There are 4 ways to turn a row about zero (a turn may also mirror it). The second row of each pair is the first, turned, with some noise. The first 36 pairs use one turn. New pairs use 2 turns, one after the other, and a turn may come again.
Known pairs, each followed by its turns in order:
9.6	24.4	-19.4	-14.0	11.9	-5.6	33.5	14.2
-15.3	8.5	21.2	-14.3	-9.6	34.9	9.4	-18.7 : j_857

17.5	-31.1	1.9	-7.1	-26.1	-28.9	-13.4	-7.7
-0.1	39.8	-5.7	29.2	20.3	-8.3	-15.6	3.2 : j_926

30.3	10.0	-29.8	0.7	33.0	-1.1	-7.0	23.7
-7.6	-25.9	-20.2	-2.8	-31.7	15.1	5.6	-35.7 : j_745

-20.3	29.8	-25.2	30.6	-26.7	-10.0	24.3	6.4
26.1	0.3	23.5	-11.1	-4.2	-38.6	-37.8	-1.7 : j_278

28.7	-14.6	23.2	-25.5	-14.4	20.9	-12.5	12.0
-22.4	-22.5	-17.4	-11.6	-29.1	22.7	20.8	2.0 : j_278

-23.1	32.3	-26.8	-30.9	10.4	10.9	-10.7	2.6
12.4	-15.1	-27.7	29.1	10.8	-20.5	-14.5	29.9 : j_278

-19.6	28.7	-1.2	1.9	31.8	19.7	-26.6	20.2
-25.3	-9.7	-3.6	-44.8	-20.3	22.4	12.8	-6.4 : j_926

-12.4	1.3	8.9	-17.6	-26.7	12.5	26.0	7.2
6.5	9.5	-9.1	-13.1	-11.5	28.5	-28.9	9.0 : j_857

-9.5	7.4	32.0	-33.7	4.4	-11.1	18.8	-23.0
11.6	39.9	-8.4	30.8	16.4	-15.3	9.8	-1.8 : j_745

-23.4	-31.9	-32.6	4.5	-29.1	-24.8	30.8	0.1
0.6	30.3	-4.2	-50.9	14.0	-16.2	-35.5	5.0 : j_278

31.3	9.7	10.8	2.5	17.6	-12.0	16.5	-30.7
-25.1	-15.4	14.4	5.9	-0.6	14.6	28.8	30.5 : j_857

-4.9	-17.5	19.2	-8.1	-31.7	15.6	-28.2	-14.1
4.5	9.0	35.9	-13.5	32.0	-13.6	-15.9	-1.8 : j_745

8.3	-26.5	13.9	9.4	19.1	22.5	24.9	-32.3
16.4	-10.2	37.6	3.5	-19.9	-20.1	-29.1	12.7 : j_926

-7.9	-33.5	0.8	8.4	25.2	-30.4	-6.4	-33.7
24.7	43.3	13.3	11.0	-32.2	-1.3	-14.3	-1.9 : j_926

9.1	0.5	3.3	-13.7	-0.1	24.0	-31.5	-33.7
-21.6	17.2	1.2	-20.0	-11.1	-37.1	-7.9	17.0 : j_926

22.1	23.0	26.5	28.1	5.0	25.7	15.7	9.7
-1.7	15.9	19.4	-45.2	0.7	-8.6	12.0	27.3 : j_857

-33.4	31.6	19.2	3.8	5.0	-4.9	18.8	31.5
-22.0	5.3	-4.0	36.8	6.1	35.6	14.5	22.4 : j_745

-23.2	-13.1	11.5	19.7	-10.7	22.7	-27.0	-13.0
23.0	17.1	-15.0	10.7	6.8	-32.8	-11.6	17.6 : j_857

-15.6	27.9	32.8	30.2	-9.5	-29.3	-6.6	-26.0
-10.5	-1.2	15.7	6.3	54.8	-5.0	-11.7	34.3 : j_857

-8.9	-15.7	-20.3	24.1	-0.7	-14.1	11.8	22.3
5.7	1.2	10.3	28.6	-1.0	31.5	15.4	-1.3 : j_926

10.7	-3.4	-0.3	18.4	9.4	28.1	8.6	-22.2
2.8	-12.4	25.0	-5.1	-11.5	-14.5	-4.8	27.0 : j_926

1.5	5.1	-8.3	29.0	-10.3	-23.7	20.3	14.6
8.6	3.3	21.1	-13.4	3.4	-10.7	-26.0	-26.8 : j_278

32.2	-23.6	-31.5	5.3	-16.5	29.1	22.3	32.1
24.7	-17.5	-8.7	-39.4	-24.3	38.7	-26.6	4.5 : j_278

25.3	15.2	17.3	-20.6	-26.6	-24.5	27.8	-25.7
4.1	10.2	-24.8	-17.9	-21.4	-34.1	24.6	-32.5 : j_278

-19.4	0.3	29.6	24.3	3.2	4.2	-17.4	-11.3
-31.3	-1.5	11.6	9.8	13.9	-17.6	-13.7	19.4 : j_745

-22.6	14.7	-1.0	-27.1	-9.7	-21.0	1.9	1.3
7.4	26.5	16.5	15.2	-2.1	10.4	25.2	3.9 : j_745

8.4	16.4	-13.4	-12.8	26.9	-19.4	-12.8	-32.5
-10.2	23.8	-6.3	-1.8	-31.0	-25.0	12.0	-22.8 : j_745

-2.3	-11.8	-0.6	-6.7	-12.2	-15.7	-14.1	31.4
7.8	-21.5	-11.6	-11.3	5.4	-6.4	-16.2	-25.8 : j_857

7.8	-8.8	23.2	13.5	-12.5	18.0	-22.5	-29.6
12.1	0.6	-20.2	6.4	5.9	-21.0	8.0	39.2 : j_857

-10.0	28.5	-23.9	-27.5	11.1	-25.8	-5.2	-32.1
22.7	21.9	-13.5	-22.3	-9.0	-29.4	30.1	-18.9 : j_926

32.2	-10.7	0.2	-31.3	22.4	-20.7	-33.3	7.4
4.1	-11.9	10.3	8.6	-4.2	-17.9	18.5	-54.4 : j_745

-21.6	0.4	-20.2	-0.2	-17.8	-13.7	21.3	10.3
3.0	9.8	-5.9	-16.4	3.1	-20.0	-31.2	2.7 : j_278

11.4	13.3	15.4	7.1	1.8	-0.8	-13.3	-23.3
3.9	-4.3	1.9	3.1	16.4	-1.0	17.6	26.3 : j_857

33.9	-15.1	-9.4	25.1	11.0	-15.2	12.4	21.1
4.9	-44.5	-27.6	-10.7	-4.5	-3.9	14.5	-2.0 : j_745

-6.8	-20.1	-23.8	-30.3	21.6	-24.0	7.0	-0.9
12.3	27.5	18.7	2.4	-1.9	-3.3	11.1	-39.9 : j_926

-0.3	-23.2	2.8	-27.5	-7.5	18.1	-29.5	15.1
-28.2	-21.1	-18.1	-7.1	-1.1	20.5	5.8	27.7 : j_278

New pairs. What belongs after each?
0.9	-31.5	23.5	1.0	-25.1	-15.1	13.9	33.3
-22.8	6.3	-12.3	5.9	4.1	-28.4	11.1	44.2 : j_278 j_278

-28.4	17.2	-12.7	0.9	24.7	-28.0	-7.8	7.9
11.9	24.2	7.4	-21.4	-24.0	29.3	2.9	15.2 : j_278 j_926

3.9	22.6	-24.0	-9.8	0.8	-24.1	-26.6	20.9
26.5	7.0	31.9	-9.5	-17.7	-25.4	-9.7	4.4 : j_857 j_926

14.9	30.4	-17.1	27.1	11.6	29.8	15.2	-5.8
35.6	-23.6	-6.9	28.0	23.6	9.9	3.1	-6.6 : j_926 j_745

-1.2	-13.9	20.3	5.2	6.6	3.8	7.4	11.6
1.3	1.9	13.6	-2.8	15.5	18.5	-3.4	-3.4 : j_745 j_278

-12.2	-33.6	-14.4	14.7	-21.3	-21.9	-12.0	33.1
-36.3	2.3	-20.5	27.5	14.0	9.2	10.9	31.1 : j_278 j_278

8.3	3.2	12.7	1.7	14.5	15.9	29.8	10.3
24.0	-7.1	-8.8	-12.8	3.1	17.9	-17.5	9.1 : j_857 j_857

24.1	-19.0	-13.1	-32.2	-29.0	21.2	-24.2	33.6
12.6	-1.1	-2.3	-20.8	-64.4	11.5	4.4	-18.1 : j_926 j_926

15.5	16.7	-20.4	-31.3	15.2	-22.4	11.5	30.3
-10.5	7.7	-21.4	35.9	-5.8	-23.6	33.6	-16.0 : j_278 j_857

32.2	-23.0	-3.6	-17.3	-29.7	1.2	32.5	27.5
-41.9	5.8	1.3	24.6	0.8	-41.0	19.5	-21.1 : j_857 j_926

-31.3	4.6	10.3	-24.6	17.7	-23.2	13.1	-16.3
12.1	21.5	-7.7	8.3	17.0	-37.9	10.7	22.1 : j_926 j_926

-23.5	30.3	13.7	33.5	25.8	32.6	2.2	-18.5
-10.2	-18.7	0.2	42.0	-19.0	-13.6	-10.9	-44.9 : j_857 j_278

21.2	-26.5	10.7	-29.0	-21.6	33.1	-29.8	-16.5
18.4	-37.7	14.7	27.9	11.2	-0.8	33.8	28.8 : j_745 j_857

-10.8	-4.8	32.9	-7.2	15.7	-18.7	32.0	-29.4
26.5	-14.5	20.5	4.4	25.8	-9.8	-24.7	-33.4 : j_745 j_278

24.2	-31.4	-29.6	-33.7	12.2	-30.4	2.3	-6.6
-43.6	-21.6	-29.9	-4.3	-3.1	22.5	14.8	28.4 : j_745 j_857

22.2	-18.8	24.5	31.8	-23.8	-21.9	-7.0	-2.9
11.8	-41.6	23.6	16.2	7.5	18.3	-16.9	1.9 : j_926 j_278

-32.2	26.4	16.9	2.6	33.1	-22.2	8.9	-22.8
-41.4	-22.1	-13.2	29.9	24.8	-10.2	-15.7	6.8 : j_857 j_745

26.3	-24.5	14.1	-21.2	-14.8	-29.5	-18.0	-18.0
0.5	12.8	7.8	-33.6	18.3	35.1	-20.2	14.5 : j_857 j_278

26.0	0.2	14.3	-10.9	14.5	-34.1	-6.3	30.6
27.0	13.9	14.9	9.9	-12.1	3.3	42.9	6.5 : j_926 j_857

21.8	-26.3	4.8	-29.9	20.0	-0.8	17.5	-3.1
0.2	41.8	-8.2	7.5	-12.0	17.4	20.5	-6.5 : j_278 j_857

32.6	8.6	6.0	-5.2	-22.3	-6.6	16.6	32.8
-16.6	24.7	2.2	25.4	-1.3	-39.3	-0.9	2.7 : j_278 j_926

17.8	5.9	0.5	-18.9	-9.9	23.9	-17.0	18.4
-21.2	-0.7	16.8	31.0	7.5	1.8	2.7	-3.3 : j_278 j_926

-23.2	33.1	12.0	13.0	-27.5	0.1	-10.8	19.6
-11.3	13.5	2.9	35.8	-24.1	7.4	-25.5	18.6 : j_745 j_278

6.3	25.5	-23.9	29.3	7.1	-22.5	20.0	16.6
-0.7	-30.5	-6.6	14.6	7.8	-16.3	34.5	25.0 : j_278 j_857

-28.1	-9.7	23.1	3.1	-4.6	27.9	-8.4	8.3
-6.7	22.2	-17.1	-15.4	31.4	10.4	0.5	11.2 : j_857 j_926

32.7	-27.6	-20.5	-24.7	2.2	-8.6	-10.9	16.0
3.1	15.4	6.4	52.8	1.3	-7.2	14.0	-6.5 : j_926 j_278

-24.2	-10.9	-7.4	-6.9	8.3	8.5	-5.0	29.9
-0.3	-15.1	-17.1	8.3	18.5	3.4	20.3	22.3 : j_857 j_857

-25.1	9.0	5.6	30.6	-17.4	-9.1	4.0	11.6
-7.7	-10.2	-7.4	33.8	27.3	-4.6	10.3	1.4 : j_857 j_278

27.0	-14.4	15.8	-1.1	-20.4	1.9	-12.8	-21.0
-11.8	2.7	-8.0	-5.7	-18.5	-3.5	-8.0	-39.4 : j_857 j_857

20.5	-8.6	11.5	3.6	-4.6	6.7	1.4	3.8
14.4	10.3	3.0	-6.5	9.9	0.8	-13.8	5.5 : j_278 j_745

-16.6	-7.4	-17.9	-26.0	6.0	-10.7	-10.8	15.6
-4.3	-17.7	16.7	6.1	-33.3	5.7	-5.3	-6.7 : j_278 j_745

-19.3	-18.8	-21.9	5.9	-24.7	-28.4	7.4	-23.6
-28.0	-7.5	17.9	-7.4	-36.9	-2.9	-13.1	23.4 : j_857 j_745

-18.5	-9.3	-12.1	-19.1	23.1	5.8	10.1	32.3
-6.9	-0.9	9.8	-12.0	-16.3	-17.9	41.2	1.0 : j_857 j_278

9.7	-28.0	-30.2	1.4	-16.8	13.2	30.6	11.5
-1.8	-37.8	-33.9	-0.4	-10.4	1.6	14.4	19.1 : j_278 j_278

-21.7	24.5	17.8	-12.1	33.4	14.7	19.9	19.8
14.8	-22.1	52.1	-6.7	8.8	-10.2	-0.9	6.9 : j_278 j_278

23.2	-22.4	8.8	-34.0	-5.2	-3.0	-23.3	-19.1
37.2	25.6	-8.7	-17.8	-0.1	-19.8	-17.6	8.3 : j_745 j_926

-20.2	26.8	13.1	-16.7	19.6	-12.8	18.2	-4.0
-27.5	-2.3	-6.1	-24.2	-21.0	-7.7	18.5	19.3 : j_278 j_745

-19.8	25.6	-14.4	2.3	-8.8	-20.0	24.1	-18.6
5.1	-16.4	-3.9	4.5	26.0	-17.4	12.5	-32.8 : j_278 j_278

-29.1	22.7	17.2	32.0	-17.4	23.7	5.8	9.0
-41.9	-16.1	28.0	-4.1	-12.1	-17.7	5.5	-17.5 : j_278 j_278

-13.8	9.2	1.8	14.2	20.6	6.2	23.0	-29.7
-11.0	-26.6	-30.6	-21.5	-2.9	7.3	-8.4	6.5 : j_926 j_857

-15.0	33.5	-16.6	12.0	18.7	-17.3	-10.3	26.8
3.6	26.7	-6.2	30.9	0.1	-1.5	35.9	-11.8 : j_857 j_278

-9.1	15.6	-20.2	-13.6	-24.3	0.0	11.5	24.5
-18.7	-25.2	-6.1	-22.1	28.8	0.2	4.7	5.5 : j_278 j_278

6.4	-13.9	-8.5	2.8	-0.1	14.0	8.8	17.7
22.7	4.1	-15.4	-5.3	-7.1	-1.0	6.2	0.1 : j_278 j_857

14.0	33.7	-16.8	-33.8	6.5	-7.1	26.2	-2.8
9.3	-22.5	7.7	-4.8	11.6	-32.4	32.5	19.5 : j_745 j_926

-13.4	-32.6	11.7	5.1	-18.6	-4.3	20.8	-27.5
-10.2	-29.1	-10.5	6.7	-0.5	6.6	34.3	-26.4 : j_745 j_745

-20.7	15.4	26.5	-4.2	-31.6	25.9	-11.1	-5.4
5.8	-11.1	17.3	7.6	24.2	15.6	31.0	31.5 : j_278 j_745

-18.4	22.4	-19.4	-19.9	-30.0	-30.5	-8.1	-28.7
-51.0	12.6	4.0	4.3	14.6	26.7	13.9	-20.7 : j_926 j_857

22.0	-19.1	33.6	30.0	7.0	-30.7	12.1	16.2
5.6	-8.4	-10.8	-10.1	-36.7	-48.6	-16.3	9.2 : j_278 j_926

20.3	-18.0	-10.9	-26.7	32.0	18.2	11.6	-15.4
-30.4	6.2	-9.8	17.8	-2.7	-14.7	33.3	-23.3 : j_926 j_278

-14.2	-5.0	-4.6	-7.9	21.6	-20.6	-24.9	10.1
-23.0	-15.5	3.5	10.7	-2.1	-21.4	6.4	24.9 : j_857 j_857

-15.1	-33.9	4.0	-4.4	-31.9	-0.4	-18.1	32.5
3.2	44.7	11.8	16.2	18.6	-32.6	-9.1	3.9 : j_926 j_857

-5.2	6.3	-10.7	17.1	-32.4	16.0	-31.6	19.6
-15.2	-8.6	5.6	18.7	2.2	24.7	39.0	-18.4 : j_857 j_857

-10.7	-29.8	13.3	18.2	-33.9	16.7	12.9	22.7
-21.2	1.9	9.8	18.9	-33.0	29.7	-3.6	25.7 : j_926 j_926

-14.3	-25.3	-2.7	20.7	-27.8	20.2	-7.3	-5.8
-1.0	21.9	-14.9	-4.6	12.3	13.3	37.1	0.4 : j_857 j_926

